The same things were measured in two ways. Each way mixes the same 11 hidden numbers, adds some noise and spreads widely along 6 directions of its own, which tell nothing about the thing.
In the rows, zero is written as 128.
Some things both ways: the first way, then the second way.
152 132 123  91 125 161 128 114 142 129  99 141 110 130 122 140 166 102  87 112 136 122 158 149 116 145 111 130 107
 94  94  96 136 118 119 120 166 114 105 151 121 145 142 110 118 135  90 140

131 146 106 131 144 123 145 135 110 109 162 175 125 105 116 126 100 130 124 140 118  90 122 120 124 121 110 153 143
 95 143 137 129 109 138  90 146 137 143  93 152 155 131 124 120 118 136 109

126 133 137 113 120 138 108 114 120 135 170  63 116 151 133 100 126  95 110 106 146  88 151 125 122 128 118 138 126
136 110 134 117 155 132 160 108 117 157 139 133 111 119 139 125 160 119 130

148 127 108 131 110 130 123 113 122 157 144 147 140 142 129 149 117 111 118 135 145  80 127 151 121 139 128 141 117
142 124 137 120 153 130 123 124 114 102 120  96 135 108 121 138 109 110 138

131 146 138 132 146 129 125 156 115 121 137 113 128 111 108 133 153 143 128 109 108 142 104 116 116 131 112 136 142
126 131 126 123 121 120 126 124 136 143 100 121 171 122 148 114 122 154 141

121 128 138 109 124 124 143 150 124 123 121  83 134 116 163  98 124 119 123 118 113 134 122 114 132 103 149 112 126
138 132 128 145 132 131 112 125 138 138 122 128 169 113 111 119 144  98 165

132 117 155 125 125 115 120 125 115 144 154 110 142 133 148 131 129 105 135 123 141  97 139 142 134 123 135 131 133
143  92 134  99 119 116 189 115 132 116 173  96  84 110 136 122 168 148  86

112 130 147 151 117 117 112 127 123 100 160 117 131 130 118 124 137 129 144 125 131 128 130 113 122 129 121  97 138
132 129 110 155 109 116 148 140 139 144 163 137 111 138 107 112 145 141 111

105 160 129 105 129 125 129 157 113 104 138  97 103  95 126  90 128 111 106 120 117 108 136 108 123 100 116 128 123
107 131 119 132 154 120 113 135 107 167 105 144 161 133 126 112 156 108 135

120 121 143 140 126 120 126 141 129 125 125 123 141 122 129 128 126 144 157 133 117 139 135 117 122 138 138 114 143
118 114 109 144 112 142 126 141 118 146 120 142 146 139 114 152 140 107 128

150 134 130 127 120 150 153 129 111 136 139 133 142 121 149  98 122 105 110 102 121 111 129 130 120 115 127 136 146
147 111 128 127 130 123 165 115 143 122 162 116 145 115 123  98 132 138 156

120 129 123 132 139 111 114 116 148  91 107 107 126 145 132 167 155 143 141 115 111 163 127 111 135 150 137 104 109
132 148 145 160 130 144 122 126 121 125  97 111 138 118 111 156 126 133 150

153 147 117 120 147 152 134 139 122 139 110 134 132 130 137 128 126 122 116  99 107 141 125 136 133 135 126 149 131
151  98  99 122  93 127 164 139 139 123 168 148 116 141 129 136 144 176 109

146 139 126 120 104 132 146 132 132 126 136 179 111 110 115 152 137 128 129 141 133  92 119 139 122 137 133 131 144
 95 181 163 156 117 118  61 146 168  98 129  90 132 122 104 100  46  74 123

122 119 116 137 122 118 153 126 129 131 123 157 141 132 139 116 106 120 143 134 121 119 133 117 130 124 134 129 143
 75 139 147 161  75 160  95 174 152 116 121 156 116 163 113 152  84 126 124

106 118 120 149 115  95 142 133 107 108 154 116 154 113 143 102 104 125 129 148 134  93 125 109 109  99 122 102 127
 94 148 155 153 136 155 124 124 148 145 135 112 131 118 118 124 108 170 137

131 108 117 136  96 124 104  88 144 155 145 112 133 184 117 157 143 104 127 130 159 100 135 138 120 154 128 123 114
110 152 176 134 147 137 143 117 154 131 143 104 108 127 144 103  94 140 157

130 153 121 121 109 136 126 124 113 117 166 148 121 126 128 107 115  90  96 119 145  85 140 134 133 110 108 126 135
147 103  86 157 119 118 126 168  86 111 127 144 101 149 103 174 154 111 113

126 138 111 105  99 138 116 128 133 128 129  98 127 128 142 123 130 111  99 127 133 114 131 124 123 124 137 109 100
108 130 138 132 142 125 107 134 129 157  80 149 158 135 149 149 132 106 149

134 145 112 102 144 164  89 106 133 111 140 104 108 152 106 148 154 116  87 116 139 127 154 139 114 151 105 138 104
106 132 108 146 147 127  68 138 133 111 141 129 130 111 111 108 113  82 133

112 136 115 108 143 112 143 157 122 138 114 148 133 108 133 143 121 130 135 147 104 132 112 119 138 114 146 152 135
134 138 142 129 145 139 121 118 124 140 108 110 152 111 128 121 147 135 162

114 118 123 117 127 115 108 115 147 119 114 113 144 170 139 150 143 113 117 121 138 160 139 126 145 135 128 103 115
118 135 123 163 117 138 115 142 126 112 126 133 142 140 118 137 140 131 169

102 126 107 108  97 107 155 147 143 115  94 121 124 120 154 110 122 115 118 151 123 134 114 109 132  93 152  90 108
106 137 128 108 128 101 115 135 127 117  99 117 164 125 145  78 134 123 137

172 140 129 108 130 165 143 110 120 117 133 137 119 125 141 117 137 104  89  92 137  96 157 151 117 138 111 140 134
113 116 152 156 123 155 120 144 128 121 107 119 128 134 125 177 102 108 145

111 137 133 135 138 116 129 162 115 128 142 103 127 116 116  97 119 130 133 130 117 125 112 113 118 109 112 124 137
137 114 104 125 117 129 106 149  98 108  92 142 142 136 126 158 122 121 114

120 130 131 112 114 140 136 144 122 151 130 102 122 113 143  90 119 105 124 132 117 113 128 123 120 103 143 128 116
120 134 149 131 141 119 116 136 153 146 132 147 155 126 128  91 119  96 160

134 137 137 127 129 141 116 135 130 116 140  93 116 142 119 104 133 121 115 110 136 128 134 128 119 130 107 110 129
128 137 155 137 116 139 122 137 137 108 108 144 100 145 156 168  86 145 100

122 129 107 108 111 131 144 132 142 144 114 158 116 141 134 127 111 105 122 152 133 117 125 135 139 116 145 128 125
136 133 145 107 142 104 137 129 125 132 104 129 151 133 160  85 147 124 148

Other things, the second way, with their names:
Z_823: 155 125 103 144 121 124 156 115 144 177 167 149 152 126 114  95 199 157 169
Z_571: 146 133 135 104 153 109 111 104 111  94 104 116 168 113 137 134 103  76 120
Z_351:  90 116 103 124 124 116 107 145 122 121 135 142 154 137 124  87 127 106 132
Z_98: 105 159 184 112 120 149 126 108 163 123 136 151 144 125 133 110 101 149 118
Z_600: 133 137 125 135 125 125 140 122 134 153 134 135 135 131 126 109 140 147 130
Z_745: 135 134 124 142 109 123 151 126 160 150 172 109 132 123 118  86 145 160 135
Z_881: 116 140 104 134  94 107  91 154 145 123 144 148 149 141 109  99 148 108 112
Z_574:  89 136 169 143 136 140 155 122 148 143 141 149 108 151 154 127 117 148 137
Z_599: 112 121 144 133 103 139 135 138 158 117 145 128 132 138 130 117  95 134 139
Z_526: 113 118 160 114 141 129 147 118 147 138  97 121 139 113 175 111 132 166 154
Z_164: 140 136 162 132 130 131 190 111 144 127 159 106  89 143 153 149 111 192 122
Z_529: 129 114  86 144 125 111 144 124 126 156 165 142 138 138 128  87 184 140 144
Z_180: 116  91  79 122  96 106 120 162 119 116 135 133 146 145 118 124 154  96 122
Z_463: 112 138 135 152 100 136 127 139 159 125 174 136  87 131 110 126 124 146  98
Z_885: 126 159 116 162 119 134 109 130 160 127 195 125 117 124  89  97 109 154 136
Z_137: 127 126 131 116  96 120 126 144 137 101 119 109 117 126 124 132 115 125  99
Z_623: 119 150 147 161 113 134 114 147 159 147 124 108 160 126  98 116 116 130 168
Z_415: 110 106  97 119 130 112 103 152 106 102 110 115 142 124 120 114 135  90 135
Z_975: 120 117 150  95 167 131 143  96 106 120  81 112 105 111 198 144 128 154 116
Z_697: 166 120 154 123 140 161 177 113 109 148 112 130 100 131 136 187 144 164 130
Z_708: 125 155 144 130 136 117 127 110 122 102 141 122 132 140 126 126  88 116 117
Z_505: 146 128 133 101 142 127 133 118  80 103  63 105 172 128 153 145 121 127 136
Z_406: 146 126 137 131 147 122 101 137 100  82  76 130  80 128 155 197  95  85 105
Z_639: 166 117 138 111 137 140 150 117  98 101 107 121 104 117 138 173 119 154  99
Z_720: 143  97 119 121 122 134 139 133 121 126 129 134  82 108 130 152 162 129  89
Z_103: 139 104 101 127 138 135 112 131  96  68 133 111 100 100  95 157 119  86 120
Z_923:  91 138 170 136  95 122 151 137 192 112 164 130  87 135 155 100 105 174 114
Z_643: 112 136 127 128 124 109 140 133 128 154 129 131 173 153 146  90 147 146 140
Z_371: 116 148 135 153 149 136 109 112 131 135 116 114 160 110 118 113 128 112 171
Z_248: 124 136 130 129 122 136  99 139 125 111 127 135 161 130 110 127 109 110 121
Z_686: 128 115 122 118 131 144 148 119 122 186 116 159 161 130 133 124 192 155 148
Z_940: 109 116 126 130 124 135 143 135 119 196 121 158 167 155 126 130 200 124 151
Z_831: 118 118 155 105 160 125 125 118 110 131  77 125 151 121 162 148 125  98 137
Z_967: 161 111  66 124 116 101 131 132 115  97 178 122 135 113  88  79 160 128 120
Z_201:  98 116 120 112 127 116 104 135 143 139 152 134 174 124 126  94 142 114 114
Z_744: 120 138 151 120 162 132 125 122  82 121  66 105 174 134 149 132 122 111 157
Z_514: 101 113 101 138 124 112 119 157 115 123 135 126 152 137 112  92 150 108 146
Z_347: 143 119 106 120  94 122 105 152 122  65 150 125  97 126  98 157  84 106  58
Z_311: 107 151 127 132 126  91 103 136 146 153 119 118 170 139 152  70 123 118 134
Z_31: 112 116 125 134 122 123 116 142 111 122  81 130 126 133 151 151 128 107 121
Z_998: 139 120 170 123 116 145 146 130 153 103 102 120  88 126 164 164  90 146 130
Z_253: 149 102  80 121 133 123 133 135  92  97 130 128 133 126 117 128 147 141 127
Z_664: 139  98 103 140 125 142 147 128  96  96 140 120 120 124 108 162 136 117 136
Z_700: 120 160 151 146 132 122 131 116 162 142 194 135 108 135 121  94 128 132 112
Z_105: 140 110  78 107 112  92 144 141 118 126 170 121 159 136 119  83 173 150 107
Z_53: 154  92 114 111 144 127 149 131  74 104  80 141 124 140 158 196 148 125 115
Z_485: 105 127 120 130 100 145 101 149 146 116 145 138 113 132 114 135 108 144  99
Z_929: 116 141 157 150 138 138 131 118 152 135 125  88 109 116 146 134 101 161 147
Z_584:  73 145 145 136 101 129  98 167 154 163  89 175 205 165 130 102 115 129 169
Z_875: 144 129 136 134 131 131 162 119 129 100 151 109  91 133 140 147 118 165 116
Z_828: 146 137 133 150 136 138 132 119 120 142 120 139 125 142 141 171 128 140 125
Z_421:  82 109 124 119 104 115 113 160 146 129 121 150 147 146 147  83 134 116 136
Z_809: 119 147 155 177 141 147 145 124 156 164 148  99 122 130 124 132 113 170 162
Z_430: 110 137 115 148  99 110 100 145 155 117 183 142 107 147 117 108 111 106  81
Z_877: 103 145 135 126 127 128 116 107 158 151 168 117 131 112 118  88 126 130 108
Z_938: 134 169 170 159 159 117 137 112 148 137 131  97 136 128 147 102 117 162 169
Z_928: 149 148 125 158 130 126 115 138 112 132 133 128 148 147 107 161 129 114 133
Z_337:  93 149 173 140 130 141 128 124 138 126  98 118 155 138 150 115  94 129 157
Z_410: 134 130 112 137 113 120  95 144 147 105 135 124 109 117 127 125 103 129 109
Z_913: 149 132 176 125 155 155 171  85 117 125 110 108 117 122 151 164 107 126 145
Z_626: 158 114 136 116 149 146 188 104  89 122 126  96 133 128 133 155 147 168 142
Z_490: 113 119 124 128 138 112 132 134 111 149  91 117 152 137 150 119 154 102 153
Z_644: 112 148 142 149 133 126 136 115 143 121 161 112 109 132 134 111  86 145 108
Z_332:  91 112 101 121  88 113 112 152 147 158 136 165 166 146 112  95 182 106 132
Z_646: 148  94 120  94 124 136 164 118  87  96  87 110  90 134 178 188 124 160  86
Z_493: 114 143 156 116 130 122 111 123 133 123  81 118 131 124 150 141 112 105 121
Z_629: 114 143 163 135 133 143 132 121 146 119 150 120  99 129 130 132 105 126 116
Z_876: 111 148 123 115 122 101 109 130 141  98 150 135 142 131 133  74 105 135 109
Z_97: 105 139 151 118 115 134 126 133 116  88 103 107 119 140 139 149  82 128  96
Z_821: 156 124 140 132 129 130 155 123 109 115 119 118 110 135 135 158 156 121 130
Z_461: 146 101 142 107 138 143 195 119  87 118 105 109 114 142 150 164 148 155 138

Some of these things the first way, each followed by its name:
129 117 143 120 120 127 130 124 132 116 128  72 134 145 147  99 143 111 110 100 136 131 144 117 122 126 116 102 124
Z_664
100 130 165 107 129 110 122 169 127 125 142  96 117 108 123  97 134 122 137 138 128 132 130 114 134 107 121 109 140
Z_700
145 129 132 118 135 132 142 134 138 119 148 209 114  93  78 175 166 152 139 146 111 121 105 121 112 153 108 148 145
Z_137
138 136 129 149 131 135  94 110 114 131 146 126 147 157 116 176 148 130 129 117 143 120 135 151 117 154 125 135 137
Z_929
122 142 119  97 117 135 119 146 141 125  94  76 117 130 148 104 137 107  95 110 123 145 135 123 134 117 129 101  93
Z_53
 95 117 130 128 116 110 126 135 130 126 123 134 138 124 125 126 138 116 134 151 128 134 131 115 122 112 131 106 121
Z_514
101 117 140 134 121 113 128 139 123 101 153 136 148 108 118 127 142 140 137 148 124 141 124 100 113 118 124 101 144
Z_371
115 126 124  97 107 143 142 133 143 111 110 143 119 104 129 106 144 113 106 136 121 137 150 109 117 120 126 105 118
Z_574
125 133 105 122 123 143 120 116 137 126 117 164 129 132 108 152 140 124 120 136 122 136 141 126 118 145 123 131 117
Z_351
130 125 127 120 122 134 156 133 139 113 107 161 125 116 128 122 136 127 128 131 120 135 137 119 121 128 128 118 142
Z_337
113 130 145 137 130 102 136 162 126 130 114 139 127  99 112 133 143 143 158 136 110 132 116 115 123 127 123 122 142
Z_97
125 134 100 139 127 126 111 113 129 125 142 125 136 159 114 135 127 115 109 122 136 121 124 124 123 135 106 125 116
Z_253
117 107 135 111 125 111  99 111 155 128 142 102 128 157 117 164 160 125 135 131 131 144 129 113 137 153 128 115 105
Z_332
105 118 145 131 138 131 111 127 124 135 142 117 133 138 110 121 146 117 135 133 127 141 138 122 114 125 116 125 132
Z_421
116 136 129 107 151 119 127 146 121 125 154 107 123 116 119 117 126 126 123 127 113 117 123 106 129 122 113 152 134
Z_686
123 124 128  91  94 130 161 157 142 133 107 136 124 101 143 104 136 118 110 144 123 129 119 113 127 105 143 105 130
Z_180
106 117 144 120 123 113 132 148 129 136 128 117 131 112 130 111 128 125 145 145 122 124 131 115 122 115 134 119 129
Z_629
107 125 151 126 115 118 102 126 133 133 140  81 126 157 123 136 155 114 135 121 143 132 136 124 129 134 132 113 133
Z_490
113 143 116 104 130 141 117 135 143 112  92 125 126 146 140 142 137 121 116 121 119 170 147 124 143 132 144 115 126
Z_529
128 111 144 114  98 106 124 147 159 119 135 117 112 133 110 125 138 136 128 158 158 116 119 129 124 134 110  72 119
Z_928
 97 124 111 162 133 120 120 137 103 147 107 163 178 116 144 151 108 136 164 158 100 153 125 130 120 113 168 128 125
Z_526
138 134 128 110 122 132 128 139 152 117 103 147 110 134 113 146 149 132 120 130 133 140 131 134 131 144 118 109 126
Z_643
138 149 128 121  95 120 125 138 123 141 155 140 133 128 129 121 123  98 108 107 140  92 123 127 147 128 113 128 142
Z_708
134 139 124 127 137 137 121 144 131 137 114 135 129 133 108 148 143 141 133 121 119 143 125 127 122 149 122 141 145
Z_646
111 141 131 150 147 125  78 115 109 152 148 142 147 147  95 187 157 120 148 120 120 133 133 136 127 154 123 163 129
Z_415
113 131 126 118 119 114 147 148 126 111 162 135 122 109 112 101 132 122 112 139 123 118 100  97 122 103 106 116 138
Z_967
118 129 136 138 115 130 111 119 125 104 153 124 136 135 120 131 142 124 126 127 138 128 140 121 118 132 121 103 135
Z_31
111 182 123 111 132 148 113 164  99 139 116 123 127 101 146 120 121 104 118 105  96 138 134 127 146 106 153 157 135
Z_406
120 111 141 152 107 101 138 156 124 139 152 132 142 108 122 105 107 142 159 159 130 104 105 118 114 115 126  99 137
Z_347
141 125 101 121 112 133 137 102 139 111 137 184 134 139 140 152 106 119 122 147 140 102 145 138 134 139 139 121 126
Z_463
144 138 105 109 138 135 136 129 126 133 138 137 120 132 121 130 117 120 107 126 127  99 128 130 124 135 113 155 128
Z_485
 96 135 120 116 129 130 105 148 128 123 114  92 132 127 116 131 146 134 120 141 120 154 132 113 112 124 130 117 116
Z_975
134 159 148  95 135 149 138 172 121 116 132 170 109  81 113 118 136 131 116 131 118 127 136 134 132 122 118 135 159
Z_430
126 170 127 130 153 131 100 140 103 134 149 132 129 136 116 136 131 101 112  92 119 124 129 136 147 126 103 161 137
Z_876
137 142 124 117 112 130 123 158 130 156 108 146 139 105 137 145 125 131 135 133 112 129 118 136 138 134 148 127 120
Z_571
